Every row belongs to one group in each of 2 separate groupings. Each group adds its own fixed numbers to the row, and there is some noise. The rows also spread widely along 4 directions, which tell nothing about the answers.
Known rows, each followed by its group in each grouping:
[-10  -5  -1 -16 -30  -2  28 -11 -18   4 -15 -10  37  -8   2  10   3   2] -> P (4)
[-15  -4  13 -11 -19  12  11 -17 -15   5   2  -1  34 -16   5   6   3   4] -> J (1)
[ -3   2  -6  -6   7 -22   5  -8  -6   5   8   5  18   1  -1  -2  -8   7] -> U (5)
[  6  33   3  -7  30   9   1  -4 -19  15  12   2  11  14   0   4  23 -16] -> Q (3)
[ 11  -1  -8   8  19 -48   8  25  13 -13   1  12  50 -27  13   0 -17  28] -> U (0)
[ -2   1  -6  11   0   2   2   0  -6   3   3   7  30   9  -2 -23   0   9] -> Q (1)
[ 14  24  -9  -9  27  11  -2   4  -4  -7  14  19   1   0   9 -12  -1   5] -> J (2)
[12 20 -9 -4 19 -9  9 -4 -2  4  3 -1 22 -3 13 11 14 -7] -> P (4)
[  3  14  -3 -33  30  -3 -19  12  -5  -7  -1   4   6 -22  24  13   2  11] -> J (2)
[ 11  33 -11   4   9  -4  14   5  -7   6 -11   6   0  25 -13  -8  14   1] -> P (3)
[  7  -5 -20 -12  12 -43   8  23  19  -5 -22   5  20   1   7  -7  -1  37] -> P (5)
[ 27  21  -2  27  34  -3   6  11   3 -20  29  23  25 -15   7 -14  -7   1] -> J (0)
[-12  10  16 -20 -27  36  16 -32 -37   4   4   5 -11   8 -11  -5   1  -9] -> J (2)
[  6  16 -17   0 -14   0  34  -2   1  -6   0  12  20   7 -12 -22 -13  17] -> P (2)
[  7  25 -10 -16  39 -19 -14  11   5   2  16  10  14 -13  19   7  -3  -1] -> U (2)
[  7  29   3 -11   4   5  24  -5  -9  10  28  -1  22 -16   7  15   6 -19] -> P (2)
[ 28  25 -15  30  53  10 -20   2   3 -12  12  19 -12  29   1 -25  -1   2] -> J (4)
[ 14  17  -9  19   5   2  21 -10  -9  -5   7   0  15  17   2  -8   5 -13] -> P (4)
[  5  33  -3 -32  29 -16  -8  14  -2  16 -21 -10  -2  -5  11  30  32   2] -> P (3)

New rows, each followed by its group in each grouping:
[  0   3  11  -8  -3  20  10 -23 -22   0   4   1  20  -7  13  11   1 -13] -> J (4)
[  2  11   7 -28  37  -6 -15  -3  -3   8  12   5   2 -10  16  17  19  -8] -> J (5)
[  3   9  -5  24   4 -12   5  -6  -4   9  17  12  43   5  -3 -24 -12   4] -> U (1)
[ -3  11   6 -18 -12  20  17 -14 -25   1   4   5   4  -6   4  -6   0   4] -> J (2)
[ -5   5  -7 -28   4   7   9   3 -13   2  -3  -1  25   2   8   0   1  10] -> Q (2)
[-10   2   3   7  -2  -2   1 -12 -18   8   1  -1  30  -4  -7  -5  -9   7] -> U (1)
[11 10 -2  5 31  5 -8 -6 -7  1 -1  5 14 24  2 -7 10 -1] -> Q (4)
[ -4  17   9  18   0  22  -3 -16 -16   7  23  11  11  -5  -1  -7   5  -9] -> J (1)
[  0  -5   6  -2 -15   4  26 -18 -14  -6  12  15  11   3  -7 -10  -7   1] -> J (5)
[  1   2  -6 -18  11   6  -9  -8  -9  -8 -20  -3  -1   0   9   2  -1  16] -> J (4)
[  6  26   1   0  11  -6  14  -4 -15   1   0   2   9  16 -12  -8  -5   6] -> U (3)
[  4  11   2  -6   7   7  -5 -18 -16  -1   5   4   9   3  12   3   3 -10] -> J (4)
[ -9 -10   4 -20 -14  -2  11 -11 -14  -4   3   5   8  -1   1  -3   2   8] -> J (5)
[-28  -4   8 -20 -18  -4  -5 -14 -21  18  -7  -5  25 -11   1  11   4   2] -> U (1)
[-17  -3  10 -23  -1  -3  -6 -19 -40  10 -14 -13   3  -7 -16  16   2   6] -> U (0)
[  2  19   8 -14  11  13  18  -5 -15  10  23  -2  30 -10  18   2   2 -17] -> Q (2)
[  7   1   1   1 -26 -17  42   3  -7 -12  -9  -4  39 -21  -5  -4  -4  20] -> P (0)
[-10  14  19  -5   7  33 -13 -31 -30  16  24  -6   2  -7   3  17  20 -27] -> J (1)
[  2  -1  11   4 -19  22  29 -27 -29   1   5   1  28  21  -2 -13   0  -6] -> Q (4)
[  0  22   7  30 -22  19  32 -27 -23  15  40   5  38  -1 -10 -12   4 -24] -> P (1)
[-16  11   4   2  -3  -6   1 -19 -12  23  19  -2  40 -15   9  -1   2 -12] -> U (1)
